The rows come from 6 hidden closed curves, with some noise, and rows from the same curve form a group. Each curve winds through 6 dimensions. The rows are also pushed far along 4 directions, which tell nothing about the answers.
Some rows, each with its group after it:
[-11 -24  -4  -6 -18  -8  -6   6  -3 -13 -11 -17  18 -14  -5  -3   9 -11
   5  -9]  (1)
[ 13  -5   2  -8   1   1 -13  16  -4  -7   4 -21  10  -2 -16  11   0   7
  20   8]  (1)
[  0  15  -6   5   4  10  21 -23  -7 -10  -4  25  -7   3  24 -12 -12 -11
 -22   0]  (2)
[ 23   2   1  -9  17 -11   2  16 -14   3   5 -33  -2  -9  -3 -18  -2  16
   8   0]  (4)
[ 17  -7  -7 -12  10   7   4  -8 -19 -18   5 -13   0  -9  13 -24   6 -16
  -7  -2]  (0)
[ -7  -8  -1  -1 -10  18 -19  -8   4   2   9  15 -11  -2   2  18 -12   2
 -11   4]  (2)
[ 7  1  0 -3  8  0  2 -2  8  5  4 10  0 -7 -6 -4  3  4  6  0]  (5)
[-33 -10   4  18 -19 -26  27  -1  22  16 -29  17   4  -8   0  -1  -2   4
  -8 -14]  (1)
[  0 -17   5  -5  -2   3 -16   6   5   8   4 -14  12  -7 -26  21  10   2
  14  -2]  (4)
[-13  19   8  13   1   1  -2 -15   4  29   7  30 -12  22  -2   6 -12  -1
 -26   6]  (5)
[ 12  -4  -2  -7   8   9  -9  14   0   0   3 -17 -14  -4   8   1   1  13
  11   0]  (2)
[ 29  -1  -8 -17  22  -8  25   9 -15 -10 -15 -20   4 -19  15 -45   0  -2
   5  -4]  (3)
[-15  -2   0  16 -17 -36  18   5  12   0 -11   9  12  -9  -3 -16   4  12
   3  -8]  (4)
[ -6  25   2  11  -1 -23   6   6   2  19   0  14  -9  13   7 -19 -11  15
 -11   2]  (5)
[-17 -14  -1   7 -18 -13   8  -5  10 -16  -7   5   9 -14  -1   7   1  -2
   2  -4]  (2)
[ 20  13   2  -1  19 -11   3  15 -10   6   9 -23  -9   0   3 -16   0  20
   8   1]  (0)
[ 20   0   0  -4  18 -19  26   2  -1   6  -8   0   2 -10   2 -41   5   0
   0   0]  (5)
[-31 -16   4  21 -27 -17  13  -8  15 -18  -9   1  14 -10  -9  30   2   3
   5  -7]  (0)
[  6  -1   4   1   9 -16  15   7  10  26 -10   6  -2 -12  -8 -15  -7  19
  -2  -3]  (3)
[ 17  12 -11 -15  13  10   4 -10 -17 -12   4  12 -11   3  31 -44  -4 -21
 -20   4]  (5)
[ -1  18   5   3  -1   7 -31   6   3  14  25   5 -10  16 -12  25  -7  18
   3   9]  (0)
[  1  -5   6  -1  -1  12 -24  13  11  20   4   1  -5  12 -16  20   7   8
  13   6]  (4)
[ 11  16  12  11  17 -43  21  14   6  30   3 -13   7  -6 -27 -15  -4  32
  10   0]  (4)
[  0   0   3   1   3  10   5 -15   9 -11   6  18  -5   6   4   8   0 -17
  -2  14]  (2)
[ 19   9  -4 -14  19  -5   4   0 -10 -12  11 -15   7  -4   0 -21  15 -10
  10  -1]  (2)
[ -2  42  10  13  21   2   8 -15  10  32  16  35 -28  28   7   1 -15   6
 -21  12]  (0)
[-25   7   3  13 -15  -4  -9   5  22  24  -8  25  -8  12  -2  16  -2  11
  -3  -4]  (5)
[-13 -17   2   2 -11  11   1 -14  10  -6  -8  21  -1   6   4   5   3 -28
  -9   8]  (2)
[ 22   2   1  -8  20  18  -7   7  -6  13   7  -8 -20   4   7  -5  -2  10
   0   4]  (3)
[  2   8  -3  -4  10   5  12 -20  -5   0   1  19   0   3   9 -21   3 -23
 -16   0]  (5)
[ -6 -15 -11 -10 -10  17  -1 -19  -8 -35   1   2   8 -15  13   3   7 -25
  -5  -8]  (2)
[ -5 -15 -11 -14 -13  23 -27  -1 -17 -51  15 -37  13  -6   4  30  18 -21
  18  -7]  (0)
[-11   7   5   8  -7  18  -5 -28   4   7  11  40 -15  14   6  16 -25 -12
 -32  17]  (1)
[ -1  24  -6  -1   4   3  14 -12  -2  -9  -3  24  -3   9  20 -17  -7 -13
 -12   2]  (3)
[-10  -5   6  17 -14 -38  12  22  11  19 -18  -6   4  -4  -8 -11  -5  28
   6  -4]  (3)
[ 10  19   1 -10  16 -11 -10   8  -9  12  18 -16   2  -1 -12  -6  -1  11
   3  -2]  (4)
[  4 -11  -6  -4  -6  24  -9 -21 -15 -28  13   6  -3   1  14   1   0 -24
 -15   7]  (3)
[ -1   8  -1  -2   4 -13  19  -5   6   9 -12  18   7  -5   0 -23  -3  -6
  -8  -2]  (3)
[ 26 -17   4 -12  24 -35  10  40   0  14  -9 -56   8 -16 -17 -35  28  17
  38  -8]  (2)
[  0  25  -7  -3  -5  15  -8 -23  -9 -18  18  37  -5  14  15  -3 -20 -17
 -23  16]  (3)
[  5 -30  -1  -8  -8   0  -9  17   2   2 -13 -21  11 -16 -13   5   5   7
  14  -4]  (3)
[ -1  11  10  11   2  -3  -2   1   9  20   4  14  -5  16 -11  12  -6  10
   0  11]  (5)
[ -3 -11  -7  -8  -7   7 -10  -2  -8 -20   3 -11  14  -4  -2   2  18 -17
   8  -9]  (0)
[  6 -11  -8   0  -8   4   8   1 -13 -42  -5 -22  11  -5  12  -1  10 -11
  13   0]  (0)
[ 16  10  -1  -4  21  13   3  -3  -3  -1  14  -9 -16  -8   8   4  -1  15
   5  -4]  (0)
[-29 -16   5  20 -22 -20  16  -1  24   5 -15   7  11 -14 -14  22   7  13
   8 -16]  (0)
[ 21   0  -4 -12  13  -3   6  14 -18 -14  -5 -30   1  -1  11 -25   4  -3
   9   2]  (1)
[ -1 -25  -8  -5 -15  -3  -4  10 -11 -19 -12 -24  11 -15   5  -7   7  -1
   5 -10]  (2)
[ -7  -4   3   0  -4  19 -18  -9   1 -16  18  -9   1   4  -9  40   4  -7
   9   4]  (0)
[ -5   8   9  11   2 -10   4  -3   1  11   4   2  -2  13  -7   5  -1  -1
  -5   5]  (1)
[ -6 -13  -3  -4  -1   1   6   5   5  -3 -13 -12   3 -14   2   4   8  -1
   7 -13]  (1)
[ -8 -16   1  -5 -12  -2 -23  19   8  -3  -2 -17   6   2 -11  15  15  -1
  21  -1]  (2)
[  0 -25 -10  -2 -16 -20  22   1 -25 -53 -18 -39  34 -13   9 -27  21 -29
  10  -9]  (5)
[-12 -10  -6  -1 -20  -4   4   1  -5 -26 -17  -2  16   3   9  -5   2 -22
  -1   2]  (1)
[ -4  14   0   3   4   8  -3  -7   8  10   9  17 -11   2   3  10  -3   8
  -5  -4]  (3)
[-16   2   2   1 -12  31 -26 -24   0 -16  24  16 -12  14   5  42 -10 -20
 -17  12]  (0)
[ -1 -19   7   3 -11 -17  -7  25  13   9  -8 -23  14 -16 -30  23  -2  30
  27  -1]  (1)
[  7 -22   1 -10  -4  16 -31   7  -2  -2  15 -20   7 -11 -23  28   8   7
  16   0]  (5)
[  0  23   4   6   7  -1  -7   1  -3  20  10  10 -19  21   9  -7 -13   6
 -16   9]  (1)
[-14 -41  -4   8 -27 -20  16   2  -4 -30 -22 -22  24 -19   1  -9  18 -13
   6 -14]  (3)
[  6  -6   1  -4   8 -12  14   6   1   1  -7 -16   6 -17  -5  -8   2   8
   8  -7]  (1)
[-22 -12   1   8 -15   8  -9   4  14  11  -9   4  -7  -2   0  27   1  10
   2 -11]  (5)
[ -7   1 -12  -4 -12  11   0  -3  -7 -37  -5  -3   5   1  22   1   8 -17
   5  -5]  (5)
[ 10   4   0  -4  16   7  -3   8  -5 -10  10 -31  -4  -2  -1  15  12   6
  21  -5]  (0)
[ -5  19   8  13   4 -30  18  -1   3  19   1   8  -3   1  -5 -11 -19  18
 -14   3]  (4)
[  4 -10  -5  -9  -5   2 -16  15 -12 -13   0 -29   5  -4   2   1   4   1
  10  -3]  (4)
[-18 -14  12  18 -16 -42  22  10  10  12 -23 -11  23  -4 -25   1   0   7
   5  -2]  (4)
[-19  -4   5  18 -16 -15   9   0   6  13 -11   8  -6   2   4   2 -11  12
 -15  -3]  (5)
[ -9  30  -5   7  -3 -12  18 -17 -10 -16   3  21  -3  16  25 -25 -12 -18
 -25   6]  (1)
[ -3  -9   0   3  -9  -5   4   9   8   8 -16   6  -3  -6   2  -1 -13  12
  -2   2]  (3)
[-11 -21  -7  -2 -10 -16  15  10   2  -7 -23 -18  10 -19   8 -19  17  -3
   8 -21]  (2)
[-15  -6  -5  -3 -10  -7  -1   8   2 -10  -8 -16  12  -9  -1   5  13  -3
  12 -16]  (4)
[ 15  20  12  -2  24  26 -21  -2   8  37  21  16 -25  22 -12  25 -14  12
  -5  19]  (4)
[  1 -12   2  -7   1  -7 -21  27  12  18   2 -24  -4  -8 -14   9  12  22
  24  -8]  (2)
[-25 -18  -1  13 -31  -4   4  -6  -3 -33 -13  -5  11   7  10  15   2 -20
  -4   2]  (1)
[ 22  13   5  -7  15   4 -27  26  -3  17  17 -20  -5  10 -19  11   1  26
  23   9]  (3)
[ -7  13   0   0   0 -15   8  -4 -12   2  -1  -2   1   3   6 -16 -13  -6
 -19   0]  (4)
[ -4   9  -4   6   7 -14  34 -15   3   4 -14  22  -8  -4  23 -38  -2  -9
 -21  -7]  (4)

New rows. What belongs after each?
[ 12   6  -5  -5   5   8  -8  -4  -2 -11  14  10  -3   1   5  -6   7  -2
   5   3]  (4)
[  9 -24  -2 -15  -8  20 -34  17  -6 -11   7 -31   4  -9 -12  27   1   7
  18   3]  (1)
[ 31  15  -1 -11  29 -12  19  10  -6   9   0 -11  -3 -14   1 -30  -8  19
   7   1]  (3)
[  1   3  11  -1  10   2 -19  13  10  34   7  -5  -2  10 -27  22   3  14
  11   4]  (4)
[  7  -5  -5 -15  -2  43 -32 -10   0 -15  20   8  -6  -6  -3  38  -7  -2
   4   6]  (3)
[ -4   9  -7  -3  -2  10   2 -12   4 -14   3  20  -5  -1  15  -2   0  -9
  -4  -2]  (5)
[-10   6   9   9   1  -7  -2  -5  21  40   2  34 -10   4 -15   4  -8  12
 -12   3]  (5)
[-17 -18  -1  11 -24   9   3 -15   3 -23  -6  10   5  -3   5  23  -7 -10
  -8   3]  (5)
[  4  -7   1   2  -1 -26  17   3 -11 -16  -6 -24  19  -8  -5 -20   9  -6
   6  -2]  (1)
[  0  27  -1   9   7 -32  21  -4  -1  16   3  21  -1  -1   6 -39  -3  12
 -15  -7]  (0)
[-17 -34  -4  -4 -29  29 -27  -9   8 -20   0  10   8  -7  -8  38   6 -19
   4   1]  (5)
[  3   9   6   8   9   0   3  -1   4  16   8   2 -11   1  -5  10  -9  20
  -3   1]  (5)
[  3 -13  -3  -1  -9   7  -5  -1 -16 -24   0 -17   7   4   6   2   1 -13
  -1   5]  (5)
[-29 -22   5  15 -29  10  -4 -22  11 -20   0  16   8   3  -7  42  -3 -20
  -9   7]  (0)
[ -8   6   2   6 -12   0 -23  15   3   8   6  -2  -4  11  -6  20  -5  19
   7   2]  (5)
[ 11  16   1   0   8  17  -4 -13  -4  -2  11  26 -15  22  13  -6 -10 -13
 -14  20]  (4)
[ -6 -26   0   4 -22 -26  -5  25   4  -6 -14 -26  19 -15 -16  -1   9  16
  21  -7]  (5)
[ -7  -5   1   4  -4 -18   9  -2  -3 -10   1 -17  13 -11  -8   0   8   0
   6 -10]  (1)
[-22 -22   8  15 -16  -8   8   2  18   2 -14  -7   9  -4 -15  29  11   2
  12  -7]  (0)
[ 25  21   4   1  34 -17  26   3 -11  27  -1   0 -16   9  14 -55  -1   5
 -14   2]  (3)
[ 13   0 -13 -13   2  15  -7  -1 -22 -30   7 -16  -6  -4  26 -17  -1 -10
  -4  -2]  (5)
[ -6  12   6  15   3 -17  15   8  11  29 -12   9  -5   5  -3  -3  -7  24
  -2  -6]  (2)
[-21  -9   1   5 -15   9 -12 -12  10   0   5  13   3  -2  -8  27   5  -7
  -3  -7]  (0)
[  8  29  -4  -3   7  14  -7 -10  -7 -11  17  19  -9  15  13   1 -11  -4
  -8  13]  (3)
[-17  -1   1   8 -23   3  -6  -3   8 -20  -2   8   9   3  -4  31  -8  -3
   5   7]  (1)
[ -1   1  -1   5  -8   2   7 -18   2 -12   3  30   0   2   7  -7 -12 -12
 -16  14]  (5)
[ -3 -21  -8 -12 -13  -3  -6   3 -12 -24  -6 -21  19 -14  -1  -8  11 -18
   5  -7]  (1)
[ 18 -14   1 -12  10  -3  -9  11 -11   0   9 -33   6 -17 -15   0   3  11
  12  -3]  (4)
[  5 -22 -13 -14   0  21  -3   2 -16 -32  -7 -31   2 -16  19  -1  17 -15
   9 -16]  (5)
[-17 -14  -2  -1 -12 -15   5   3   0  -3 -14 -16  15 -13  -5  -1   8  -7
   2 -16]  (4)
[  5  13  -6  -1  -1 -23  14  -1 -12 -16   0  -1  12  -5   7 -31  -2  -3
  -4  -1]  (3)
[  9 -17   5  -6  12  -8   3  14   7  14  -8 -19   3  -6 -13 -10  17   0
  17  -2]  (2)
[ 26  21  -3 -12  30  11  -3   6 -23  10  11 -17 -17  12  17 -29   1   0
  -7   1]  (5)
[-11   9   6   4   2  -5   1  -3  13  27  -3  20  -1   9 -11   5  -1  -1
  -7   0]  (1)
[ 15 -21  -8 -17   2   7   2   4 -13 -16 -11 -18   9 -16   7 -20   6 -13
   4  -3]  (3)
[  8  22  -5  -3   4  20 -16  -7  -9  -8  20  14 -18  12  18   1 -11   3
 -11   8]  (0)
[ -5   0  -6  -6   3   5  15 -14  -1  -8  -9  10  -2  -9  17 -16   0 -18
 -13  -9]  (1)
[ 25  23   1 -14  31  18 -11   0 -11   3  26 -15 -13   1  -2   9  -8  11
   5   6]  (4)
[ 26   2   2  -9  14  29 -13  -1  -8  -7  13  -4  -9   9   0  12  -7  -1
   7  20]  (3)
[ -5  13   2   6   0 -12   3   2  13  12   0  16   1   4  -6  -1   1   9
   5   0]  (5)
[ 15  -6  -4  -2   9 -11  12   8 -16 -14  -1 -29   2  -7  11 -27  14   1
   8  -7]  (3)
[-13  -5   7  15 -10 -10  11 -15  10   9  -1  26   2   2  -7   3  -8  -4
 -17   5]  (0)
[ 33  18   1 -10  30  -2 -11  27 -18  16  16 -42 -13   4  -1 -14   3  29
  17  -1]  (5)
[ -4  14  10  11  -2  -5 -11   4   4  18  10   8  -8  20 -10  13 -12  10
  -5  14]  (1)
[ -9   1   6   8 -12 -10 -19   9   6   9  12  -5   3   0 -21  27  -8  20
   7   3]  (1)
[  0  -1   6   1  13 -13  15   5  15  25 -10   5 -11  -1   2 -19   7   2
   0  -2]  (2)
[ 12   9  -6 -16   9  27 -35  15 -11  -9  20 -26 -12   7   4  20   4   7
  16   0]  (1)
[-13  -5  -2   9 -20   3 -13  12  10  -7  -3  -3   2   1  -3  29   5  17
  18  -6]  (0)
[ -9   4   1   5 -11  19 -33   4   4   5  17   7 -12  15  -1  31  -2  10
   1   4]  (3)
[ 11  12   6 -11  22  13 -27  10  -1  29  22 -14 -15   9 -12  11   6  12
   7  -1]  (0)
[ -1  -3  -5  -3  -3   2   7 -16  -9 -16   0  10  10  -2   6 -14   3 -23
 -12   1]  (2)
[  6 -11  10   7   8   0   1   6  12  20   1  -7  -4  -4 -19  18   2  19
  12   1]  (0)
[ -2 -11  -6  -1 -12   8  -7  -5   4 -22   3   9   7  -2   2   5  12 -10
   9   0]  (4)
[-16  10  11  15  -5 -22   2   5  25  43  -6  30  -2  11 -18   2  -2  14
  -4   0]  (5)
[ -6 -22   1   8 -14 -24  17   3   3  -5 -16  -3  12 -13  -2 -18   3   0
   0  -4]  (4)
[-29 -44  -5  11 -48   6  -7  -1  -4 -45 -20 -15  21  -6   5  30   4 -20
   3  -3]  (5)
[ -7  -2  -2   0   1   4  15 -19   8 -11  -3  17   0  -4   7  -1   5 -18
  -6  -1]  (2)
[ -5  -6   4   9  -9 -22  17  10   2  -6 -17 -11  13   1  -5  -5   0   1
   8   3]  (1)
[  1  10  12  11  12 -14   1   7  14  23  14 -10  -5  -5 -22  22  -1  33
  14  -3]  (0)
[-5 15  4  7  7 -3  3  2  3  8  6 -6 -9  8  2  9  3  8  1 -4]  (1)
[  6   2  -4  -6   0  -6  -3  -4 -11 -18  13 -10  10 -10  -4  -5   1  -2
   3  -1]  (4)
[ 14   2  -1  -8  14  36 -22   0  -1  -8  23 -12 -19  -4   1  36  -1  14
  14   1]  (0)
[  7  -9 -11 -14  -2  32 -17 -11  -7 -37  13  -3   6  -4   5  18  14 -22
  12   0]  (4)
[-16 -10  -2  -6 -12  14 -29   0   2  -7  12 -11   8  -3 -15  35  13  -6
  11  -9]  (1)
[  6  -1  11   5   8   0  -3   3  18  32   4  17  -9   2 -18  10  -7  19
   3   9]  (5)
[ -1  20  11  12   7 -18  -1   0   9  31  12  15  -1  12 -20   1  -7  17
  -5   7]  (5)
[ 11   6  -9 -17  10   5   0  -8 -22 -28  10 -18  15  -2   4 -14  11 -26
   2  -2]  (4)
[-16  23   2   9  -3  27  -3 -31   5  -5  12  44 -19  29  20  18 -13 -26
 -28  15]  (0)
[-15   2   6  11  -8  -8  -6  11  11  18  -6   1  -4  13  -5  10   4   8
   4  -2]  (0)
[  1  -1  -4  -4  -1 -11  15  -5 -16 -24  -3 -19  10 -12   9 -13  -6  -9
  -6  -3]  (4)
[ -4  -8   2   0  -7 -12  -2  -3   0  -8   5  -5  18  -8 -18   6   5  -5
   6   0]  (4)
[ 25  15  -5 -14  16   4 -17   7 -17  -5  22 -13  -3  -1   0 -13  -3   9
   4   5]  (3)
[-14 -24   0   4 -10 -28  17   5   4  -8 -16 -25  23 -22 -13  -5  23  -3
  15 -22]  (0)
[-12   1   2   4 -10   2 -20   2   2   7   6   5  -1  14  -6  13   2  -3
  -3   3]  (0)
[ -1  -4   0  -5  -8   1 -31  17   0   1  14 -17   6  -2 -17  20   4  15
  16  -1]  (4)
[  1  11  -4  -1   1 -11   9   7   3   5  -9   8  -3  -7   9 -16 -11  13
  -3  -3]  (3)
[ 10   2  -6  -8   6  -2  -2   3 -12  -2   3  -6   0  -3   8 -25   8  -3
  -3  -6]  (0)
[-21  14   0  10 -15   4  -4 -21   2   4   3  41  -8  22  15  -5 -11 -21
 -32   8]  (0)
[ 10  18   9   2  19   4 -19   9  17  38  20   9 -13   6 -23  20   2  30
  14   2]  (4)
[-12  -1   3   0  -4  12 -23  -1   6  11  10   3  -6  10  -7  23   4  -3
  -2  -1]  (0)
[ -9 -16   5   9 -10 -27  15  13  17  22 -22   1   8 -17 -14  -4  -4  21
   5  -9]  (3)
[-20  -7  -4   3 -18  -2 -11  -1   5 -10   3  -1  10  -8  -6  19  12   0
   7 -13]  (0)
[  7  -6  -9  -8  -7   4  -7  11  -8 -31  -3 -16   8  -3  10  -4   9  -6
  18   0]  (5)
[-43 -23  -3  13 -36 -17   6  -7  10  -8 -20   7  13  -9   3   7   7 -14
 -11 -18]  (1)
[-12   4   6   8  -1 -14   4  -2   7   8   2  -1   5   5 -12   7   7  -2
   1  -3]  (0)
